The rows of a group lie close to one hidden flat surface of 13 dimensions, which may be shifted away from zero. Surfaces can cross.
In the rows, 128 means zero.
Known rows, each followed by its group:
[153 138 110 199 156  93 113 166  76 191 177 125 133 129 201 106 175 128]  q848
[119 121 137 134 110 127 188 104 140 175 160 167 115 167 114 144 113 168]  q534
[114 188 171 117 124  79 131 172 117 186 122 113 143 128 112 135 122 123]  q89
[176 198 106 170 111  66 136  92 162 170 100 115 145 141  81  95 115  99]  q673
[ 99 125 168 121 132 130 135  86  90 165 139 101  99 120 126 102 130 119]  q281
[127 139 137 126 139 152 148 205 151 120  85  87 109 150 105 143  87  97]  q534
[157 137  74 147 140 152 111 196 108 180 114 124 101 144 149 101 121 179]  q534
[ 97 179 178 139 116 112 117  90 115  89 120 106 110 135 152 162 119 140]  q842
[130 128 138 153 120 142 156 135  88  88 128 125 136 108 103 141 141 134]  q905
[ 76 139 155 163 148 149 140 170  99 133 129 123 133 148 164 157 123 190]  q842
[107 141 189 146 143  93 139 158 158 120 132 133 157 126  78 123 137 154]  q89
[121 144 132 103 155  90 136 108 226 121 113 142 152 110  95  79 113 137]  q281
[151 112 113 105 125 128  97 149 192  88  63 118 136 111 147 104 130 123]  q281
[109 164 107 115 107 104  84  32  77 114 127 163 130 108 126 136 146 148]  q89
[120 140 122  64 109 120 140  92 152  99 105 154 139 118  72 138  94 135]  q842
[ 95 122 191  94 101 155 110 111 108 137 128  73 108 139 121 149 116 108]  q534
[109 124 106 133 110 121  92 137 120 149  44 136 211 135 105 144 131 136]  q534
[ 83 113 109 113 162 158 145 115 169 133 182 108 110 155 142 127  84 104]  q673
[104 145 166 150 207 113 162 166 155 164 105 148 144 132 162 132 127 140]  q905
[100 170 176 173 176 110 178 150  77 103 144 129 109 113  96 155 138  85]  q842
[149  82 152 136 126 138 136 122 124 101 103  89 112 157 102 113  97 145]  q89
[172 128  88 148  96 109 104 112 104 177 150 146 160 128 124 111 157 159]  q673
[113 124 144 155  95 123 111 119 125 148 134 116 129 152 122 129 142 122]  q842
[148 117 167 168 122 111 139 116 123 115 135 105  87 147  92 109 133 115]  q281
[ 71  88 142  83 109 167  70 130 119 131 115 132 146 131 178 159 144 156]  q281
[ 86 128 159 144 115 171  71 123  94  72  81 107 111 107 163 161 172  96]  q673
[156 114  73 165 111 131 105 143 182  85 112 145  99 128 147  99 155 102]  q89
[126 100  92 115 111 137 106 131 113 174 125 131 139 130 158 108 135 141]  q842
[116  95 137  89 109 156 122  72 131  55 140  97 105  74 114  86 138 105]  q905
[171 104  73 109 107 139 123 119 150 119 135 110 180 149  72 144  87  89]  q848
[126 131 160 112 127  97 140 108 119 167 141 126 114 117 124 106 142 100]  q842
[142 138  94 150 145 128 161 106 132 148 135 134 167 120 106 111 117 139]  q673
[152 165  43 158 149 112 104 167  87  78 140 126  71 100 139  92 133  98]  q905
[107  87 115 129 135 152  56 122 159  82 126 108 112 120 167 104 152  99]  q905
[113 118 173 130 165 125 143 137  76 112 131 132  94  78 145 121 174  50]  q842
[172 148  68 112 115 112 135 127 146  66 166 153 144 116 107 151 109 106]  q89
[ 84 132  86  55 129 173 127 116 153 127 148  88 118 129 120 135  67  64]  q281
[140 114  97  66  86 140 123  82 122 121 186 133 125 127 166 147 103 142]  q848
[170 144 102 176  66 103  49 123 108 149 113 148  96 106 112  75 216 128]  q673
[134 154 197 114 141  86 105 175 179  79  63 125 132 119 155 149 138 128]  q281
[124 152 126  99 122 140 163 135 169  63 130 144  95 115 147 141 107 143]  q848
[ 99 129 135 119 182 125 127 112 113  82 137 142 100 102 140 110 124 144]  q89
[130 130  84 182 122 133 133 107 119 153 155 169 117 144 143 121 156 146]  q673
[115 141 108  94  20 135  66  71 101 131 153 127 144 161 133 186 121 159]  q848
[ 68 100 139 110 114 160 145 156 189 117 165 166 130 139 103 136 134 161]  q89
[ 87 161 127  89 184 141 160 106  54 141 132 107  92  84 144 110  99 111]  q89
[ 39 147 153 115 102 180 168 123 119 128 182 115  60 124 171 130 127 156]  q848
[133 191 100 158  65 121 147 178 171 139 120  90 114 155  94 119  99 139]  q848
[120  99 172 113  91 139 111 139 133 143 127 105 139 155 138 158 127 129]  q905
[123 125 109 151 102 135 125 117 171  89 111 167 141 136 113 131 145 171]  q848
[125 115 123 120 122 128 125 113 149 143  99 173 174 151 180 162 125 204]  q673
[148 134 106  82 163  99 133 157  97 113 193 132 169 128 115 158  78 152]  q842
[ 56 143 144 131 135 123  64 102  77 168 120 161 112 134 165 134 162 170]  q281
[150 142 138 129  86 115 142 114 180 147 121 117 132 168  55 123  96 140]  q534
[165 111 141 113 141 131 176 148 150 129 119 147 141 144 180 173 109 132]  q905
[181 137 129 147 122 139 111 179  94 123 108 140 104 136 161 145 145 199]  q534
[148 168 109 137 133 111 129 130 114 130  82 101 115  99 126  97 128  92]  q905
[103 143 157  87 129 131 111 132 159 109  94 126 126 116 107 126 118 145]  q673
[135 192 116 145 148  70 104  85 129 185 131 102 133 146 165 120 108  92]  q673
[128  94 131 175  91 147  89 124 120 138 141 104 176 164 109 157 150 115]  q905
[148 147 112 110 117  78  78 119 151 130 155 127 175 146 108 143 108 132]  q281
[140 126 118 144 133 129 126 120 114 120 101 137 159 112 132 133 147 123]  q848
[ 60 150 162 141 135 146 104 145  78 150 183  85  85 149 148 157 125  77]  q848
[219 115  67 184  94 119 163 112  70 141 125 158 120 141 152 129 146 146]  q281
[ 66 100 176  80 140 157 103  83 105 131 101 154 114 119 170 159 148 125]  q848
[148 171 104  82 165  92 160 197  99 110 135 174 106 134 149 182  78 142]  q842
[ 76 183 115 119 207 109 105 158  89 142 110 140  78 113 156 111 113 132]  q281
[112 111 155 162 113 132 128 102 179 168 123 101 137 175 169 133 123 113]  q673
[169 160 171 163 140 105 154  85 132 123 132 121  68 101 143  81 158 129]  q534
[146 110  79 146  82 136  53 138 111 104 113 118 138 148 132 148 146  89]  q842
[128 107 157 126  93 119 174  87 167 137 154 176 148 154 105 145 129 182]  q281
[146  91 137 112  82 151 181 135 175 146 143  92  99 153 107 117 104  76]  q842
[195 103  73 140 158 141 141 127 127 109 122  87 159  87 159  94 128  67]  q905
[154 129 125 136 117 139 155 119 125 143 164 153  56 152 170 128 132 154]  q534
[173 104  95 178  96 144 151 131 111  69 177 120  99 181  98 174 104  98]  q89
[171 166 111 129 140  87 167 139 172 124 132  97  79 147  86  96  72  81]  q89
[173 118 178 107 134  96 176 151 161 104 112 167 124 142 152 172 121 137]  q848
[124 121 157 136 119 123 128 124 132 174 138 140  88 148 176 116 146 150]  q534
[180 129  89 134 127  99 156 121 112 139 201 119  80 120 164  90 127 101]  q905
[188 142 136 125  82 139 122 127 105 135  96 100 120 132 124 140 125 144]  q534
[107 115 132 137 167 118 108 201 133 105 111 151 140 127  95 130 142 125]  q842
[147 137 149 100 115 160 161 175 110 135  81  74 143  90  88 117 116  99]  q673
[128 151 105  86 146 127  99 107 124 104  88  96 131  87 136 107 109  89]  q905
[175 141 156 148 153  84  96 158 126 140 160  97 129 134 138 109 134 129]  q534
[204 127 125 118  44  98 131 192 110 135 135 120  68 164 182 145 128 134]  q905
[123 163  98 128 122 120 119 105 124 125  78 104  92 147  80 110  82 109]  q89
[146 117  94 166 149 103 124  87 122 128 181 128 129 133  97  83 129 132]  q89
[183 104 133 185 123 121 129 159 133  97 195 105 141 169  93 155 127 120]  q534
[ 92 140 143 152 138 109  54 140 169 122 146  78 103 158 171 103 126 125]  q842
[130 154 134 122  89 111 128 126 115 114 128 134 101 146 112 150 118 132]  q905
[119 155 119 113 173 121 125 159 117 107 111 129 163 119  93 151  98 121]  q848
[102 146 105 171 116 136 142 104 208 111  99 184  84 165 117 123 134 147]  q673
[178 128 149 113  97 110 117  96 130 101 112  63 190  68 135  94 147 112]  q848
[144 118 170 126 141  80 123 133 154 165 154 105 222 117 105 108 136 149]  q281
[158 109  91 146 111 130 145 122 112 159 170 105 134 155  94 119 106 113]  q281
[132 140 154 177 136 123 152 174 141 132  97 124 131 161  92 159 125  91]  q848
[122 108 119 105 185 121  97 199 127 105 156 109 127 116 153 116 117 112]  q842
[142 108 132 150  71 137 130 122 151 138 117 104 153 173  54 139 113 126]  q281
[139 143 109 151 170 122  59 119 119  67 104  64 189  97 123 126 127  68]  q673
[156 117 136  91 194  99 178 175 135  67 139 185 144 108 133 139  96 220]  q89
[110 131 123  93 121 135 130 117 139 120 105 171  92 138 163 149 117 162]  q534
[174 142 154 125  88 154 113  91 105 110 121  87 107 115  94 123 130 153]  q534
[127 153 172 145  92 127 170  70 134 147  61 122 177 119  91 141 135 140]  q673
[109 191 172 181 212  77 181 136  74 159 177 111 138 104  94 113 127 108]  q905
[134 123 114 113 137 130 181  64 130 142 129 119 128  89 105  72 119 123]  q89

New rows, each followed by its group:
[ 83 131 121 170 115 142 123 147 143 120  77 176  95 145  84 130 159 110]  q842
[115  86  72  99 111 153  94 136 110 159 142 140 137 137 135 122 130 125]  q842
[149  93  83 108 145 134 131 118 153 100 126 119 118 142  99  93  82 155]  q89
[142 127 108 145 146 155 156  89 108 166  88 107 178 102 143 117 134  94]  q905
[153 129 134 150  96  76  83 106  97 172 118 160 123 128 160 115 191 117]  q842
[152 147 146 140 100 157 129 145 103 124  98 108  87 138 135 147 133 139]  q534
[132 176 123 159 148 126 180  91 101  95 114 113 149  99 139 132 112 155]  q842
[144 117  98 117 113 142 120 174  53 162 168  77  90 120 180 109 126  98]  q905
[ 74 107 128 125 165 153  88 145  94 166  95 103 142 108 123  84 138 153]  q281
[112 130 155 147 169 109 115 124 108 125 127 143 169 119 106 142 146 130]  q848
[ 99 125 116  91 159 139 137 108 137 190 124  96 154 126 175 108  92 125]  q673
[ 78  87 138 133 146 161 133 105 122 135 179 110  82 150 122 104 116 132]  q89
[123 121 115 123  75 152  96  87 132 144 111 132  82 151 157 130 139 127]  q534
[ 71 150 170 114 179 122 168 164 143 170 145 134 112 114 141 100 119 167]  q848
[142 133  81 150 102 161 122 114  85 128 159 121 140 156  76 159 107 139]  q534
[105 181 142  70 110 108 119 180 168 156  83 127 106 111 157 126 124 103]  q89
[121 154 109 175  77 134 120 118  82 182 126  97 148 167 126 153 122 134]  q842
[147 191  77 121 128 122 108 118 102  94 122  54 142 129 152 148  61 108]  q842
[138 131 183 120 109 121 130 177 103 155  92  93 142 135 185 153 130 148]  q842
[ 97 118  88 100 110 163 123 126 156 150 157 140  97 159 122 129 101 138]  q673
[183 126 122 109  88  98 116 136 136 161 109  97 177 110 127 104 134 117]  q89
[142 104  86 166 144 122 111 129 111 145 208 112 116 141 173 105 140 106]  q842
[131 129 111 102 148  95 106 167  86 184 211 111 102 152 148 131 107  80]  q842
[175 126 158  84  72 138 112 116 122  46  96 137 102  86 137 151 158 120]  q673
[144 111 100 165 142 145 177 132 124 153 156 136 163 137 125 129 125 145]  q673
[109 122 107 154 105 178 182 108 117 145 134 118 129 123 113 120 130 117]  q848
[ 85 154 138 102 146  91 133 149  77 199 117 204 115 125 106 140 145 149]  q842
[106 154  97 141 143 148 129 133 100 133 124 141 130 103  80 110 137 140]  q673
[107 146 121 133  90 122 122 125 115 164 155 160 185 102 126 141 177 137]  q89
[ 55 172  94 110 154 144 131 102 104 149 153 123  91 107 111 106 112  90]  q89
[147  73 129 124 140 140  85 127  94 101 153 119 177 118 158 157 148 111]  q848
[101 104 114 148 114 186  81 147 124 108  93  88 115 133 165 139 149  85]  q673
[188 135 102 156  59 135 156 149  96  85  76 162 144 152 117 207 129 124]  q842
[ 72  97 135 166 131 191 192 166 141 152 163 120 122 190  51 170  93  94]  q848
[129 118 173 143 134 143 158 169 116 103 151 126 168 129  78 164 129 154]  q673
[104  73 137 145 148 169 149 154 183  80 165 121  91 141 167 112 130 132]  q842
[155 117  69 168 148 150 126 145  85 114 135 147 153 100 144 122 159 138]  q673
[180 129 100 167 161  83 132 133 177 137 113 145 144 114 137  73 150 119]  q848
[101 138  89 132 159 128  92 181 151 134 130 155 152 155 106 137 106 178]  q673
[153 103 164 137 154  99 128 130 174  79 196 103 167 118 127 130 137  93]  q281
[ 94  90 157 146 108 159  96 124 119 144 122 117 114 145 165 131 160 127]  q534
[131 139 178 162 120  99 100  71 132 127  96  95 159  99 197  92 167 177]  q842
[140 106 149 117  89 110  82 153 174 170  87 106 106 145 175  93 152 117]  q842
[109 169 114 142 147 117 134 125 108 113 139 138 108 134 112 144 114 113]  q905
[200 147 123 156 122 116 174  79  92  63  45 137 110  80 119 114 146 112]  q281
[ 89 117 111 106 138 145  84 116  81 161  66 115 152  75 106  83 163  86]  q842
[139 133 147 129  57 116 140 103 157 145  79 139 119 153 120 138 133 138]  q842
[ 80  85 185 112  76 141 101  95 140 142 151 124 130 154  99 143 148 127]  q842
[159 126 171 128 122  75 132  67 121 119 122 202 170 139 117 181 149 159]  q848
[108  72 155  79 109 159 165  88  91 143 157 139 143 102 115 133 143 117]  q842
[107 169  56 170 173 138  69 184 163 124  65 122 134 168 126 149 101  79]  q905
[103 199 123 163  80 146 117 217 105 145  95  59 105 114 175 115 136 143]  q848
[ 70 190 103 203 146 126 132  88 137 129 125 171  81 167 127 149 134 116]  q673
[ 99 165 174 121 108 111  97 178 149  88 135 109 117 156 115 177 110 139]  q848
[134 150  83 113 127 108  93 150 102 157 113 131 128 130 124 123 120  99]  q842
[ 72 108 128 119 167 173 101 101 128  62 109 137 156 119 171 168 123 141]  q673
[107 122 132 127 142 172  84 127 124 120 104  77 104 106 118  88 135 124]  q534
[206 151 149 132 136  43 114  71 142 177 169 114 201 146 144 144 119 103]  q905
[ 77 147 105 227 179 144 140 190 147 116 181 168  70 147  68 101 159 134]  q673
[128 151 131 114 111  99 135  66 103 224 140 114  99 130 171  93 130 104]  q534
[180 108  96 129  95 142 119 152 146 127  94 112 111 153 162 148 123  67]  q848
[148 144 140  96  82 113 133  92  80 139 143 147 150 140 156 194 121 141]  q281
[174 130  68 137  92 134 166  78 102 127 137 136 132 111 115 112 126 118]  q905
[ 66 147  49 160 131 169 125 132 108 174  72 154  98 146 151 120 128 108]  q534
[149 153  92 141 129 112 147 135  99 165 163 170 122 143 147 144 127 162]  q673
[102 134 138 114  95 136 128  64 151 131  83 123 145  94  90  90 145 119]  q89
[ 96 117 120 137 104 177 108 112 120 178  86  81 140 117 127  96 143 102]  q673
[120 149  98 134 137 104 128 138 117 136 149 136 171 142  35 142  96 130]  q842
[128 102 145 145 111 134 117 163 117 136 114 122 144 137 133 139 148 124]  q842
[140 137 122 145 169 103 147  61 142  85 142 157 159 128 188 159 120 137]  q673
[120 170 118 126 128 119 140  68 107  92 119 136 122 106 129 139 118 127]  q842
[189 130  85 210  94  87 100 125 117 121 127 172 116 180 111 137 153 160]  q281
[ 82 142  85 157 195 124  88 150 120 136 190 130 148 167 153 156  98 132]  q673
[250 127  80 102  73 127 175 124 122 170 106  78 151 124 129 112  89 100]  q534
[ 71 113 152 106  93 163 115  73  79  98 129 147 120 119  92 173 148  97]  q842
[128 126 154  52  89 106 118 103 130 144 134 126 158 122 121 140 110 159]  q89
[124 153 154 123 142  90 124 146 159 114  95 146 110 117 131 104 134 157]  q905
[138 145 116 147 132 103 171  85  89 151 148 130 186  90  47  86 130 164]  q905
[191 120  97 139 119 110 118 162 136 107 150 169 127 100  99  95 165 166]  q673
[105 170 125 125 119  76  78 162 161 157 155 140 110 173 106 133 111 137]  q89
[133 118 148  78  83 117 103  85 143 102 152 143 142  96 167 137 162 123]  q89
[115 141 117  88 134 101  46 116 163 142  98 112 121 128 136  92 118 132]  q534
[105 155 106  70 132 126 121 128 155 137  93 123  85 121 156 107  93 118]  q842
[118  80 128  94 143 134 114 127 107 146 141 127 171  95  99  98 144 115]  q842
[128 122 100 143 168 102 156 152 133 185 200 135 118 141  97  87 114 104]  q842
[151 120 182 169 139  87 135 167  87 103 191 142 139 146 118 179 151 111]  q842
[137 119 179  79  90 111 162 118 108 194 133 117  90 130 174 129 133 100]  q842
[148 115 116 111 151 119 123 165 153 125 152  98  87 128 196 102 113 102]  q842
[116 136 107 113 126 109  98 117 125 125 118 145 110 175  84 138  78 186]  q89
[122  79 146 107 170 147 105 146  93  70 137 107 143 111 142 132 118 157]  q89
[135 154  60 156 130 130 150 130  42 167 140 158 126 124 128 146 136 104]  q842
[141 114 112 118 112 131 105 103  99 145 122 157 184 138 154 169 134 166]  q905
[135 137 139 172 149 140 136 201 144 109  68  89 129 109 146 109 147  95]  q848
[ 96 135 129  75 167 157 193 158 137 107 111 101  84  76 107  72  91 121]  q905
[125  70 130 104  53 188 107 115 160 125 102 108 136 167 173 168 125 126]  q673
[137 216  90 228  87 105 154 172 136 153 123 106 122 149  90 107 134 138]  q848
[138 165  95 167 141  93 144 158  99 148 153 182 146 138 124 144 137 169]  q89
[110 144 126 134 171 123 135  69  96 170 185  75 143  96 136  91 120  75]  q673
[ 85 139  93 149 160 133 115 169 131 124 120 188 144 103 142 116 166 171]  q89
[171 124 118 127 140 112 161 172 157 175 102 152 120 136 219 118 130 163]  q673
[145  98 155 149 148 115 138 158 130 131 144 122 114 117 184 104 160 119]  q842
[119  84 167 142 112 136  87 148  99 123 157 130 110 155 196 162 167 144]  q281
[155 147 149  84 129  92 169 109 154 108 135 124 118 106 107 109  99 132]  q905
[111  79 154  63  75 157 117 146 144 127  83 135 171 125 110 136 121 214]  q905
[ 63 168 124 147 136 123  72 129 162 134 109 108 113 135 100  99 131 119]  q848
